The same things were measured in two ways. Each way mixes the same 10 hidden numbers, adds some noise and spreads widely along 6 directions of its own, which tell nothing about the thing.
In the rows, zero is written as 100.
Some things both ways: the first way, then the second way.
111; 144; 101; 110; 109; 121; 97; 110; 136; 87; 86; 111; 92; 124; 147; 118; 79; 113
101; 105; 94; 101; 99; 99; 102; 119; 89; 96; 94; 106; 99; 112; 94; 116; 110; 107; 96; 81; 108; 105; 95; 99; 95

97; 94; 84; 75; 89; 99; 89; 107; 110; 100; 66; 118; 109; 101; 99; 94; 108; 97
69; 65; 95; 109; 100; 103; 110; 104; 115; 84; 91; 104; 106; 85; 110; 102; 87; 110; 114; 102; 84; 87; 88; 97; 104

107; 108; 102; 122; 102; 108; 94; 92; 100; 89; 101; 109; 90; 96; 122; 86; 78; 106
140; 126; 108; 96; 88; 95; 68; 95; 103; 100; 90; 117; 96; 119; 103; 116; 99; 109; 119; 102; 129; 92; 97; 91; 90

122; 96; 91; 110; 133; 110; 99; 64; 135; 106; 113; 143; 118; 100; 136; 98; 59; 135
100; 114; 83; 74; 68; 119; 96; 100; 89; 100; 118; 97; 101; 119; 100; 95; 99; 95; 95; 112; 126; 110; 95; 110; 115

86; 124; 97; 94; 114; 110; 91; 100; 111; 113; 83; 104; 112; 90; 110; 91; 95; 122
110; 94; 110; 96; 83; 70; 68; 87; 102; 105; 80; 115; 102; 100; 90; 105; 93; 143; 103; 85; 120; 88; 75; 104; 114

102; 115; 91; 97; 89; 84; 114; 89; 111; 101; 77; 91; 106; 60; 98; 63; 98; 83
133; 127; 110; 78; 114; 101; 118; 119; 104; 85; 92; 102; 96; 78; 91; 112; 123; 84; 99; 99; 128; 79; 128; 106; 61

75; 155; 146; 99; 104; 108; 120; 109; 94; 110; 105; 68; 91; 85; 95; 123; 93; 114
84; 66; 76; 77; 105; 107; 124; 85; 85; 97; 96; 95; 99; 105; 70; 78; 97; 87; 83; 108; 110; 132; 74; 121; 119

97; 108; 92; 66; 136; 115; 117; 113; 107; 116; 105; 123; 120; 96; 114; 103; 114; 120
77; 67; 81; 112; 114; 94; 102; 86; 84; 108; 97; 93; 92; 120; 93; 97; 92; 116; 101; 88; 81; 119; 88; 99; 119

104; 108; 107; 101; 131; 103; 97; 114; 93; 96; 124; 134; 75; 94; 96; 110; 72; 114
110; 78; 88; 86; 94; 114; 96; 94; 97; 92; 76; 117; 94; 119; 100; 101; 87; 83; 107; 86; 112; 123; 75; 90; 111

120; 92; 86; 111; 115; 100; 84; 65; 99; 94; 103; 111; 91; 86; 114; 67; 90; 111
97; 82; 94; 93; 91; 106; 116; 87; 102; 83; 96; 99; 102; 92; 86; 87; 84; 105; 97; 100; 115; 101; 98; 115; 109

83; 106; 124; 82; 110; 85; 121; 90; 94; 112; 110; 106; 110; 66; 87; 104; 105; 99
77; 91; 104; 106; 95; 73; 101; 123; 89; 101; 113; 91; 127; 60; 80; 110; 123; 96; 57; 101; 82; 120; 90; 115; 110

128; 98; 65; 101; 140; 109; 107; 61; 115; 118; 106; 122; 115; 114; 96; 111; 80; 137
100; 113; 87; 90; 83; 105; 111; 107; 98; 67; 93; 119; 99; 106; 103; 124; 95; 112; 112; 82; 112; 87; 94; 95; 95

108; 129; 128; 109; 87; 112; 87; 102; 126; 104; 77; 75; 112; 121; 132; 137; 94; 116
123; 105; 89; 77; 81; 112; 102; 76; 80; 95; 99; 106; 97; 109; 79; 95; 91; 87; 87; 109; 140; 124; 81; 115; 107

81; 84; 118; 91; 111; 100; 106; 81; 97; 117; 104; 119; 96; 46; 103; 103; 81; 125
78; 101; 86; 59; 102; 122; 126; 138; 125; 92; 112; 102; 103; 84; 123; 78; 108; 55; 104; 118; 71; 119; 116; 91; 120

79; 143; 109; 65; 118; 111; 130; 105; 104; 130; 94; 83; 131; 58; 109; 95; 106; 115
83; 81; 82; 69; 83; 70; 117; 46; 98; 107; 97; 98; 81; 100; 86; 79; 77; 90; 108; 126; 104; 104; 64; 126; 114

106; 135; 95; 74; 107; 110; 94; 94; 116; 71; 95; 114; 144; 96; 129; 91; 87; 110
95; 112; 103; 104; 83; 120; 130; 108; 115; 91; 103; 115; 95; 101; 104; 95; 86; 89; 109; 118; 103; 88; 92; 109; 105

112; 109; 127; 116; 108; 100; 111; 86; 108; 108; 116; 78; 114; 91; 113; 114; 99; 109
138; 101; 117; 120; 104; 96; 89; 80; 84; 113; 88; 107; 100; 110; 82; 121; 106; 111; 101; 101; 123; 100; 113; 112; 104

125; 98; 98; 91; 148; 119; 100; 85; 111; 104; 129; 150; 139; 94; 132; 94; 54; 145
111; 100; 88; 78; 80; 106; 106; 106; 95; 97; 101; 108; 104; 112; 76; 93; 99; 99; 86; 107; 126; 123; 91; 120; 123

129; 111; 76; 89; 97; 93; 128; 100; 105; 115; 116; 110; 106; 123; 65; 117; 84; 86
122; 114; 108; 101; 78; 76; 60; 79; 84; 86; 92; 126; 114; 78; 93; 139; 92; 126; 95; 102; 145; 85; 58; 93; 82

80; 140; 138; 112; 128; 128; 114; 109; 118; 118; 106; 65; 76; 93; 126; 145; 111; 138
80; 80; 86; 83; 112; 89; 105; 118; 107; 82; 98; 94; 106; 77; 103; 84; 104; 88; 91; 81; 73; 121; 106; 89; 102

99; 133; 109; 96; 115; 109; 113; 111; 130; 90; 111; 112; 104; 93; 130; 110; 95; 101
76; 91; 110; 117; 72; 81; 75; 87; 108; 117; 105; 99; 103; 95; 126; 106; 88; 110; 110; 112; 82; 77; 80; 94; 107

105; 109; 100; 132; 124; 99; 97; 88; 91; 84; 110; 89; 84; 97; 106; 116; 94; 118
98; 81; 98; 103; 124; 120; 152; 123; 109; 72; 80; 103; 98; 95; 84; 90; 100; 72; 99; 86; 85; 111; 110; 103; 90

103; 87; 114; 101; 103; 75; 94; 80; 97; 116; 102; 106; 114; 67; 94; 86; 88; 98
107; 85; 104; 94; 81; 97; 128; 94; 109; 85; 91; 104; 103; 81; 87; 107; 95; 70; 101; 115; 107; 99; 99; 128; 95

95; 78; 66; 112; 72; 98; 79; 90; 111; 87; 54; 109; 85; 86; 120; 76; 107; 88
119; 108; 100; 82; 122; 106; 93; 106; 96; 93; 93; 102; 96; 84; 93; 93; 105; 99; 91; 93; 122; 107; 101; 89; 85

103; 89; 109; 129; 139; 83; 95; 108; 108; 107; 111; 94; 106; 99; 100; 130; 122; 123
88; 101; 86; 89; 82; 118; 110; 98; 98; 73; 113; 74; 107; 104; 105; 76; 94; 65; 93; 86; 82; 117; 109; 98; 92

114; 92; 122; 96; 87; 91; 91; 139; 103; 93; 66; 106; 85; 91; 108; 106; 89; 95
124; 49; 98; 79; 119; 115; 95; 76; 84; 95; 65; 101; 108; 97; 71; 102; 108; 104; 99; 88; 137; 116; 100; 111; 114

117; 87; 84; 88; 127; 92; 113; 94; 87; 104; 125; 115; 122; 73; 76; 88; 88; 114
106; 116; 96; 75; 92; 121; 101; 101; 108; 94; 111; 97; 100; 106; 104; 84; 102; 93; 104; 110; 110; 101; 114; 97; 113

94; 118; 108; 139; 94; 117; 86; 57; 122; 78; 96; 101; 66; 94; 150; 94; 86; 115
97; 97; 93; 96; 108; 123; 112; 114; 106; 97; 108; 103; 96; 95; 106; 87; 94; 85; 97; 105; 105; 111; 99; 93; 97

Other things, the second way, with their names:
(50): 96; 103; 89; 99; 97; 102; 100; 126; 97; 98; 118; 81; 107; 96; 100; 100; 116; 93; 86; 96; 102; 110; 129; 110; 91
(296): 97; 111; 97; 74; 94; 97; 92; 103; 112; 71; 93; 111; 108; 81; 116; 105; 98; 83; 111; 99; 86; 97; 87; 73; 95
(10): 86; 107; 93; 98; 85; 113; 119; 102; 103; 95; 99; 109; 92; 123; 105; 95; 89; 83; 108; 103; 87; 102; 77; 97; 108
(212): 78; 64; 81; 89; 128; 122; 115; 111; 88; 109; 95; 100; 103; 113; 81; 97; 115; 121; 95; 110; 108; 114; 92; 109; 125
(233): 105; 116; 100; 80; 63; 76; 63; 97; 94; 104; 113; 99; 117; 91; 96; 106; 107; 102; 82; 108; 116; 109; 84; 106; 113
(290): 119; 115; 93; 81; 93; 113; 67; 92; 112; 83; 97; 119; 91; 98; 128; 106; 80; 106; 127; 106; 137; 82; 88; 73; 71
(417): 71; 96; 110; 113; 85; 75; 97; 101; 108; 120; 105; 96; 105; 108; 95; 92; 101; 136; 100; 103; 77; 91; 85; 112; 133
(167): 98; 96; 106; 109; 110; 87; 96; 111; 105; 87; 94; 98; 108; 83; 94; 108; 106; 118; 101; 90; 98; 85; 104; 99; 85
(182): 117; 78; 88; 87; 116; 109; 118; 82; 103; 89; 80; 103; 82; 114; 88; 86; 84; 91; 113; 93; 115; 109; 99; 106; 93
(280): 94; 97; 103; 96; 81; 78; 84; 115; 111; 95; 96; 99; 114; 88; 105; 103; 106; 95; 98; 90; 76; 110; 102; 99; 113
(121): 80; 96; 100; 107; 121; 113; 131; 118; 84; 112; 103; 77; 100; 105; 89; 93; 123; 86; 81; 94; 81; 107; 118; 110; 100
(272): 136; 142; 106; 63; 88; 136; 124; 117; 123; 75; 100; 102; 89; 89; 121; 86; 98; 48; 115; 106; 126; 81; 129; 93; 59
(198): 68; 111; 95; 97; 103; 103; 105; 109; 100; 113; 116; 93; 95; 112; 117; 91; 107; 89; 104; 104; 62; 106; 98; 83; 118
(297): 127; 111; 102; 112; 80; 106; 87; 102; 99; 93; 95; 116; 102; 119; 96; 108; 88; 92; 104; 105; 125; 103; 80; 101; 86
(215): 137; 106; 82; 61; 125; 143; 106; 104; 109; 54; 85; 123; 89; 85; 102; 85; 79; 91; 109; 92; 156; 103; 104; 75; 60
(405): 90; 102; 81; 67; 86; 111; 96; 85; 61; 119; 106; 91; 96; 118; 85; 100; 111; 87; 79; 101; 124; 124; 78; 110; 121
(95): 82; 86; 102; 149; 121; 92; 114; 125; 103; 97; 91; 99; 101; 116; 97; 107; 101; 102; 104; 87; 57; 107; 90; 96; 90
(90): 126; 87; 96; 82; 107; 112; 75; 88; 84; 102; 80; 109; 101; 117; 89; 94; 100; 101; 91; 84; 126; 129; 83; 90; 111
(476): 110; 99; 93; 96; 103; 112; 83; 96; 99; 108; 102; 98; 95; 108; 116; 91; 92; 89; 104; 98; 103; 117; 104; 82; 104
(420): 101; 79; 102; 97; 115; 101; 123; 82; 106; 107; 96; 93; 93; 87; 83; 69; 88; 83; 92; 122; 105; 109; 87; 119; 94
(394): 91; 63; 82; 71; 121; 129; 125; 109; 103; 109; 102; 105; 101; 90; 92; 82; 106; 75; 94; 136; 113; 131; 98; 112; 123
(365): 109; 117; 92; 96; 110; 131; 115; 114; 102; 90; 105; 88; 87; 117; 120; 95; 100; 74; 114; 88; 97; 99; 134; 87; 78
(9): 88; 128; 118; 111; 67; 97; 81; 122; 108; 96; 116; 92; 122; 95; 108; 107; 111; 114; 99; 104; 89; 78; 99; 95; 101
(202): 85; 74; 91; 97; 116; 120; 126; 107; 100; 94; 100; 82; 104; 111; 86; 85; 113; 99; 103; 100; 87; 112; 120; 109; 114
(213): 100; 104; 113; 124; 77; 74; 83; 101; 106; 111; 94; 97; 102; 125; 95; 118; 103; 142; 119; 93; 97; 71; 105; 116; 105
(255): 125; 108; 100; 87; 121; 98; 78; 90; 75; 120; 84; 105; 85; 110; 103; 108; 107; 98; 93; 75; 118; 117; 99; 86; 99
(460): 99; 103; 104; 103; 95; 86; 93; 91; 105; 110; 101; 102; 97; 113; 97; 88; 93; 121; 105; 102; 86; 104; 99; 103; 126
(24): 109; 102; 117; 113; 78; 94; 92; 113; 111; 96; 91; 110; 113; 96; 107; 130; 108; 109; 117; 99; 102; 75; 108; 103; 100
(400): 104; 99; 95; 117; 94; 106; 94; 95; 96; 96; 100; 104; 98; 118; 112; 113; 90; 91; 114; 96; 92; 104; 102; 91; 93
(344): 110; 124; 107; 105; 120; 121; 89; 111; 82; 113; 124; 76; 108; 107; 92; 86; 123; 98; 75; 97; 102; 117; 131; 92; 106
(465): 113; 87; 89; 105; 111; 100; 95; 79; 70; 95; 109; 78; 108; 105; 61; 80; 99; 111; 64; 91; 119; 139; 105; 116; 105
(472): 98; 109; 110; 120; 92; 72; 114; 101; 97; 104; 101; 93; 98; 90; 89; 96; 97; 97; 81; 82; 78; 110; 110; 114; 103
(313): 107; 121; 107; 93; 110; 109; 95; 135; 108; 106; 115; 98; 108; 91; 108; 100; 122; 91; 93; 109; 93; 108; 125; 90; 103
(2): 86; 120; 99; 113; 99; 97; 118; 133; 99; 92; 111; 90; 103; 103; 101; 116; 117; 96; 96; 84; 78; 95; 125; 104; 89
(265): 102; 59; 101; 95; 103; 101; 116; 91; 100; 106; 84; 103; 99; 87; 73; 88; 90; 111; 89; 102; 128; 104; 95; 129; 113
(358): 86; 114; 98; 92; 85; 83; 83; 113; 104; 93; 104; 91; 109; 97; 113; 107; 111; 116; 106; 79; 85; 85; 113; 90; 101
(254): 109; 104; 84; 90; 80; 90; 108; 94; 97; 98; 97; 103; 88; 123; 100; 98; 88; 86; 107; 90; 102; 113; 98; 110; 99
(286): 81; 92; 80; 75; 74; 106; 117; 70; 95; 90; 100; 82; 85; 116; 105; 77; 82; 86; 108; 91; 97; 99; 91; 109; 104

Some of these things the first way, each followed by its name:
114; 122; 90; 108; 122; 97; 103; 89; 106; 53; 109; 130; 109; 88; 129; 79; 81; 101 -> (9)
126; 102; 100; 81; 110; 113; 102; 156; 122; 84; 71; 102; 138; 118; 129; 129; 101; 109 -> (202)
82; 99; 101; 93; 121; 110; 87; 103; 114; 120; 74; 105; 131; 82; 124; 89; 117; 129 -> (182)
92; 114; 92; 108; 131; 95; 110; 110; 80; 81; 131; 120; 101; 102; 99; 96; 104; 98 -> (95)
115; 117; 71; 91; 99; 114; 95; 101; 98; 78; 104; 116; 73; 104; 94; 54; 84; 95 -> (215)
146; 121; 97; 93; 116; 102; 106; 118; 109; 55; 121; 134; 93; 97; 132; 82; 58; 89 -> (24)
96; 93; 98; 106; 116; 89; 86; 80; 105; 123; 104; 80; 112; 77; 100; 108; 134; 107 -> (472)
134; 124; 107; 88; 126; 110; 116; 141; 117; 86; 128; 108; 105; 128; 123; 130; 96; 97 -> (400)
90; 114; 95; 102; 131; 84; 129; 89; 111; 102; 117; 104; 119; 63; 98; 100; 106; 106 -> (121)
93; 145; 110; 108; 88; 113; 90; 90; 97; 71; 85; 76; 70; 91; 131; 94; 89; 95 -> (417)
103; 122; 104; 118; 117; 112; 87; 87; 138; 110; 75; 104; 133; 107; 149; 102; 95; 133 -> (213)
135; 94; 99; 122; 129; 92; 118; 94; 128; 123; 147; 117; 102; 99; 102; 108; 78; 111 -> (50)
96; 92; 126; 76; 58; 108; 103; 121; 113; 119; 76; 106; 116; 89; 101; 120; 80; 95 -> (394)
78; 113; 135; 116; 88; 98; 113; 72; 95; 101; 109; 77; 79; 63; 99; 99; 94; 103 -> (313)
79; 104; 92; 81; 116; 88; 114; 68; 114; 116; 87; 140; 104; 54; 104; 82; 84; 113 -> (405)
114; 102; 99; 116; 115; 111; 89; 137; 104; 84; 103; 116; 82; 119; 118; 127; 78; 110 -> (90)
115; 111; 90; 141; 90; 84; 77; 74; 111; 54; 87; 104; 59; 65; 130; 50; 83; 80 -> (272)
134; 88; 74; 111; 100; 101; 83; 125; 139; 86; 77; 103; 103; 123; 128; 114; 112; 92 -> (365)
100; 105; 76; 103; 108; 105; 108; 83; 112; 111; 113; 126; 94; 94; 91; 75; 87; 104 -> (290)
